The first 5 rows are patterns. Each new row is the sum of 2 different patterns, raised or lowered, with some noise. Before adding, each is slid sideways (what falls off one end comes back at the other) and multiplied by a number that may be negative. Names go in the order of the patterns.
Known rows, each followed by the names of its patterns:
[ 2.29  2.11  0.77 -0.27  0.66  2.29  2.09 -1.82 -2.47  0.50  1.31  0.09
  0.00  1.83 -1.57  2.62  2.12 -2.37  2.27 -0.53  0.11  2.19  0.06  0.46
  0.03 -0.50  2.19  1.10 -1.06  0.62 -1.33 -1.99 -1.15  0.11  0.26]
k_401
[-2.09  1.38  0.98  1.69  1.68  1.33 -0.59 -0.39  1.94 -1.64 -0.97 -1.21
  0.41 -1.07  1.45  2.21  0.11 -1.76  1.71  2.01  2.50 -1.39 -0.96 -0.44
 -2.36  0.74 -0.56  0.96 -0.06  2.30 -0.22 -0.22  1.21  2.30  0.45]
k_741
[-0.89  2.52  1.72 -1.73 -0.63  0.79 -1.72  2.24 -0.41 -2.48 -0.92  0.54
  0.82  0.72 -0.19  1.82  2.37 -1.13 -0.36  0.87  2.58  0.57  0.35 -1.49
 -2.55  0.48  1.87 -0.33  0.78 -2.19  0.57  1.44  1.50  2.62  1.63]
k_525
[ 1.75 -1.47 -1.36 -0.91 -2.23  0.43  1.99  1.18 -1.75 -1.60 -1.84  2.19
  0.14 -0.40  1.26 -1.35 -0.67 -1.22  1.02 -2.03 -0.24 -1.19  1.62 -0.53
 -0.78 -1.37  2.00  1.90 -0.46  0.14  0.66 -1.77 -1.28  0.25 -2.50]
k_511
[ 0.43  1.61 -2.51  1.61  1.83 -1.92 -1.38  1.28  1.47 -2.13 -0.87 -0.13
 -1.79  1.30  1.14 -0.23 -0.82 -2.51 -2.20  2.28  1.37  1.07  1.55  0.88
  1.88 -2.30  1.51 -1.66 -0.79 -0.33 -1.37 -2.07  0.22  1.29 -1.43]
k_336

New rows. What belongs after each?
[-1.50 -1.91 -1.24 -1.08 -2.43 -1.83 -1.97 -2.22 -1.68 -3.18 -2.71 -1.55
 -0.99 -3.27 -2.50 -1.21 -2.98 -1.74 -0.65 -2.21 -2.59 -0.50 -2.14 -2.23
 -1.77 -1.75 -1.89 -1.69 -2.42 -2.51 -1.63 -2.33 -2.15 -2.01 -1.69]
k_511 k_336
[ 2.44  2.04  0.25 -0.58  1.23  0.86 -0.02  0.65  2.33 -0.74  1.20  0.82
  0.01  2.20  0.57  1.68  1.56  1.03  0.62  0.69 -0.29  2.01  1.39 -0.27
  0.20 -0.13  0.53 -0.31  0.46  0.24  1.27  1.18  1.35  0.72  0.34]
k_401 k_741
[-4.42 -2.95 -3.43 -4.57 -2.24 -2.45 -5.43  1.62 -3.58 -1.25 -0.93 -2.40
 -2.25 -3.60 -0.82 -2.00 -5.55 -0.89 -2.41 -4.25  0.92  1.03 -2.01 -3.57
 -0.57 -3.47 -4.00 -1.16 -2.93 -3.69 -4.03 -3.36  1.88  2.19 -4.51]
k_401 k_336
[-1.28 -1.27 -1.16  1.93  1.94  0.76  1.58  0.44  1.59 -2.27  1.38 -1.03
 -0.84 -0.77 -1.05 -0.60 -0.12  0.78 -1.35 -0.13  0.89 -1.54  1.50  0.84
 -0.69 -0.47  1.58  1.04 -1.02 -1.00 -0.66 -1.21  1.70  0.45 -0.63]
k_741 k_336
[-0.45  1.02  2.51 -1.60 -1.40  3.59 -0.01  1.09  1.90 -1.44 -0.14  0.54
  1.35  2.58  0.94 -1.32  0.51 -0.27  0.51  1.24  0.10  2.11 -0.24  0.56
  0.07  0.52  1.84  1.76 -0.72 -1.34  2.70  1.90 -0.64  1.59 -0.31]
k_401 k_336
[-0.97 -0.92  1.45 -1.88 -1.70 -1.82  0.18 -0.33  0.19  1.77 -1.16  0.30
 -0.34 -0.86 -1.22  0.65 -0.61 -1.47 -1.15  0.03  0.45 -1.31 -0.77 -1.84
 -0.84 -0.68  0.04 -0.35 -2.33  0.21  1.25  1.03 -0.16  1.00 -0.79]
k_741 k_336
[-0.83 -2.53 -2.44 -0.12  0.50 -0.63 -0.06 -2.12 -2.08 -1.28 -0.22 -2.31
 -0.62 -2.11 -1.42 -1.49 -0.72  1.00 -0.96 -2.00 -0.70 -1.12 -2.64 -1.15
 -0.64 -2.87  0.62 -0.99 -1.85 -1.78 -0.43 -1.44 -1.80 -1.29  0.50]
k_741 k_525
[ 1.56  0.30 -0.73 -2.36 -4.01 -1.84  1.77 -0.24  0.34 -1.46  0.13  1.24
 -1.14  1.81 -0.66 -2.03  0.79 -0.50 -3.21 -1.00  0.47 -2.90  1.00 -0.10
 -3.94 -0.46  0.65 -1.31 -1.13 -0.19  1.20 -0.40 -2.04 -1.15 -1.24]
k_525 k_336
[-1.26 -0.98 -2.93 -2.22 -2.04 -1.33 -1.87 -1.83 -3.23 -1.42 -0.82 -1.58
 -0.58 -0.59 -2.77 -0.31 -0.36 -3.00 -2.33 -1.06 -1.82 -1.43 -2.11 -2.56
 -2.57 -1.18 -1.07 -1.42 -2.01 -1.80 -1.41 -1.32 -1.48 -0.98 -0.27]
k_525 k_336
[ 1.70 -0.84  0.22  0.21 -0.73 -1.23 -0.78  0.76 -0.04 -0.01 -1.23 -2.01
 -0.85  0.61  1.39  0.27  1.29  0.20  1.36 -0.27  2.33 -0.91 -1.85 -0.51
  0.42 -1.53 -0.67 -2.61  0.59  1.88  0.96  1.77  0.67 -0.37 -0.05]
k_741 k_525
[-2.44 -1.55 -2.16 -2.30 -4.92 -4.67 -0.88 -1.67 -2.08 -0.73 -1.30 -1.44
 -2.66 -2.36 -2.72 -2.25 -2.15 -2.15 -3.81 -3.23 -2.21 -2.49 -1.43 -0.54
 -4.90 -1.49 -1.11 -4.08 -2.72 -1.37 -1.00 -4.21 -1.83 -2.39 -2.92]
k_511 k_336
[-0.41 -0.85 -2.82 -0.35  0.49 -0.64  2.04 -0.54 -0.32 -3.58 -1.58 -3.21
 -0.77 -2.85 -3.22 -1.20 -0.05 -0.28 -0.68 -2.10  0.72 -1.03  1.10  0.29
 -2.82 -2.34  0.32 -0.94 -4.06 -0.65 -0.55 -2.78 -1.64 -0.23 -1.22]
k_525 k_336
[-2.44 -2.72 -2.93 -4.74 -3.33 -3.38 -2.64 -2.50 -1.93 -2.91 -3.25 -2.53
 -3.77 -2.90 -3.18 -3.81 -4.60 -2.50 -1.88 -3.20 -4.01 -2.06 -3.06 -1.34
 -3.22 -4.49 -2.74 -4.52 -2.93 -2.77 -2.96 -3.22 -2.41 -3.61 -2.69]
k_401 k_741
[2.95 1.98 3.02 4.24 2.41 1.11 3.62 2.78 2.67 1.74 0.99 1.78 2.13 3.16
 2.42 3.25 1.78 3.24 2.90 0.58 3.89 2.81 3.13 2.56 1.40 1.68 1.30 1.30
 2.64 3.80 0.61 3.28 1.45 0.93 1.89]
k_401 k_336
[ 4.38  0.94  0.80  0.60  3.44  3.39  0.71  1.12 -1.06  1.18  2.28  2.97
  1.52  2.76 -0.78 -1.18  0.90  0.14  1.05 -1.53  4.51 -0.06  3.22  0.48
  1.55  2.70  3.76 -0.72 -1.66  2.53  0.40 -0.87  4.43  0.39 -0.86]
k_511 k_336
[ 2.91  4.40  2.13 -0.53 -0.54  0.91  3.41  2.28  1.42  2.68 -1.24  2.48
  4.72  0.46  4.10  2.05  2.22  4.55  0.22  2.95  0.69  0.65  3.20  1.77
 -0.64  2.22  1.37 -0.99  0.92  2.62  0.22  4.57  4.40  1.13  0.57]
k_401 k_336
[ 1.07  1.71  1.89 -0.56  2.56  0.54  0.88  1.15  1.67  2.87  0.10  0.54
  0.43 -0.69 -0.72  2.48  1.91 -0.21  1.28  1.90  2.18  1.97  3.70  0.20
 -0.97  1.70  2.30  1.42 -0.18 -0.94  1.69  0.89  0.95  3.83 -0.23]
k_741 k_525
[ 1.00 -0.90 -1.18  1.28  1.86 -3.05 -2.67  0.85  0.44 -1.99  0.79  0.83
 -1.43  2.64 -1.24  0.80  0.43 -0.87  0.51  0.53 -1.23 -0.79  2.00  1.55
  2.41 -3.36  0.37 -0.81 -1.76  0.66 -0.38 -0.30 -1.03  2.16 -0.75]
k_511 k_336
[ 1.12  3.99  0.00 -0.84 -0.35  2.43  0.97  1.49 -1.05 -0.23  1.01 -2.03
  1.45 -1.44  0.59 -0.52 -0.83 -0.01 -0.73 -0.52  1.71  2.57 -1.16  0.41
  0.66  3.49  0.80  0.15  0.10 -2.01 -0.46 -0.09  1.08 -2.73 -0.99]
k_401 k_511
[ 1.14  1.10  3.69  0.33  1.81  0.28  2.20  1.64  2.00  0.49  3.83  2.50
  1.75  2.51  3.02  1.45  1.39  1.65  0.84  4.06 -0.04  0.53  1.47 -0.59
  3.21  3.39  1.83 -0.07  0.73  0.64  4.06  1.80  2.25  3.90  0.15]
k_525 k_511
[ 2.48  0.12  1.92  1.25 -0.71 -0.44 -0.10  1.69  3.66  2.98 -1.44 -0.93
 -0.76  1.21  0.32 -0.59  3.06 -0.81  1.58  0.79  1.59  0.64  2.09  0.18
  0.97  1.65  0.22 -0.87  3.56  0.92 -0.53  2.16  2.18 -0.79 -0.63]
k_511 k_336
[-0.80 -2.85 -3.95 -2.79 -0.69 -3.08 -2.12 -3.54 -3.23 -3.88 -0.98 -1.00
 -3.29  0.70 -0.27 -0.93 -1.37 -0.18 -3.82 -4.26 -1.61 -0.75 -2.78 -3.93
 -5.00 -0.75 -0.63 -1.19  0.72 -2.58 -0.62 -1.96 -2.15 -4.15 -1.27]
k_741 k_525
[ 0.33  0.19  0.28 -1.07  0.27 -0.81  1.44 -0.19  0.55 -0.43  1.24 -1.03
 -1.08 -0.98  1.82  1.40 -0.98 -0.51  1.54  0.22 -0.78 -0.07 -1.35  1.51
 -1.44  0.00 -1.37 -2.05  1.58  0.68  1.27 -0.92 -1.73 -0.96  1.63]
k_401 k_511
[ 1.25  0.28  0.94  1.92  0.81 -0.07  1.84  1.24  1.80  0.52  0.15  1.04
  0.24  1.52  0.55  1.26  0.18  1.45  0.52  0.84  1.20  1.43  0.51  0.24
  2.33  1.21  1.37  1.66  1.53 -0.11  1.19  0.96 -0.65  1.05 -0.49]
k_401 k_741
[-2.57 -1.11  0.60 -1.51 -1.00 -1.35 -2.48 -3.33 -2.64 -3.60  0.53 -3.67
 -3.76 -3.54 -2.71 -0.96 -0.01  0.46 -3.37 -2.62 -3.46  0.04 -2.60 -1.80
 -0.59 -3.34 -3.24 -2.80  0.13 -3.84 -2.36 -3.36 -1.35 -2.85 -2.07]
k_741 k_511
[-0.78 -2.75 -3.17 -2.96 -1.27  2.14 -0.40 -3.73 -3.56 -4.78 -0.30 -0.57
 -3.23 -1.16 -1.37 -1.29 -2.84  0.84 -4.54 -1.14 -0.63  0.95 -2.02 -2.40
 -2.97  0.74 -0.62 -3.11 -0.37 -0.36 -3.36 -4.14 -1.37 -3.67  1.33]
k_525 k_511
[-0.22 -1.75  1.69  0.95  0.52  0.20  2.08  1.35  0.93  1.10 -1.78 -0.59
 -0.77  2.22  1.87  1.57 -2.36 -2.30 -0.33  0.06  0.27 -2.36  1.56 -2.20
  3.35  1.21  0.36  2.57  1.61 -0.17 -1.46  2.39 -1.32 -1.32  2.11]
k_511 k_336
[-1.20  1.17  2.84  2.03  2.83 -0.48  1.58  0.58  2.32  1.24  1.29  0.73
  0.75 -0.54  2.42  2.70 -0.29 -0.03 -1.10 -0.57  0.96  0.62  0.88  1.01
  3.07  1.80  3.39  0.04  2.68  1.82  0.41  1.11  2.29 -0.10  0.16]
k_741 k_525
[-0.85 -3.80 -2.82  0.50 -0.21 -0.32  1.49 -2.16 -0.71  1.40  0.95 -0.13
 -2.50 -2.74 -0.47 -1.62 -2.65 -0.07  0.35 -2.43 -1.48 -0.28 -2.41  1.36
  0.82 -1.19 -1.24 -0.54 -1.27  0.95 -1.56 -0.86 -1.43 -3.44 -1.83]
k_401 k_525
[-2.03  1.33 -1.69 -0.52  0.16 -0.24 -0.34 -0.32  0.56  0.87 -2.11 -4.27
 -4.58 -0.05  0.62 -0.68 -0.61 -2.99  1.60  1.08 -0.91 -3.59 -0.47 -0.35
 -3.28 -0.96 -3.36 -0.74  0.61 -3.38 -1.25 -1.96 -3.45 -0.05 -0.46]
k_401 k_741
[2.64 3.68 5.01 1.43 2.42 2.59 2.85 0.68 3.37 2.31 1.14 0.77 2.46 5.31
 2.24 0.78 0.65 0.69 0.79 2.60 2.12 1.84 3.29 3.79 3.79 2.33 3.91 2.05
 0.60 1.85 4.47 0.90 0.23 1.46 3.03]
k_741 k_336
[ 1.83  0.55  0.39  0.05 -1.85 -2.69 -1.62 -2.75  0.95 -1.88 -2.82 -2.44
 -0.88  1.46  0.90 -0.34 -1.70 -1.56 -2.90  2.14 -1.96 -2.01  2.10 -2.90
 -0.54 -1.43 -1.10 -1.95 -0.86 -1.33  1.08 -2.27 -1.67 -0.71  0.69]
k_401 k_511
[ 1.83 -3.69 -0.30  0.90 -3.27 -1.25 -0.09 -0.28 -3.72 -3.15 -1.88 -2.18
 -0.99 -0.70 -0.25 -1.47 -3.75 -2.17  0.00  0.59  1.42  0.98 -0.45  0.60
 -3.65  0.64 -3.50 -2.96 -0.61 -2.13 -3.34 -2.05 -0.01 -2.55  0.20]
k_525 k_336
[-0.37  0.64 -0.94 -2.68 -2.17  1.17  0.41 -1.57 -0.67 -1.00 -1.24 -2.76
 -1.30 -0.22  2.69  1.22 -0.12 -2.25 -2.21  1.25  2.16 -2.90 -2.74 -1.96
  0.46 -0.04 -0.08  2.28 -1.48  0.58  2.56 -1.96 -0.11 -2.02 -0.37]
k_401 k_525
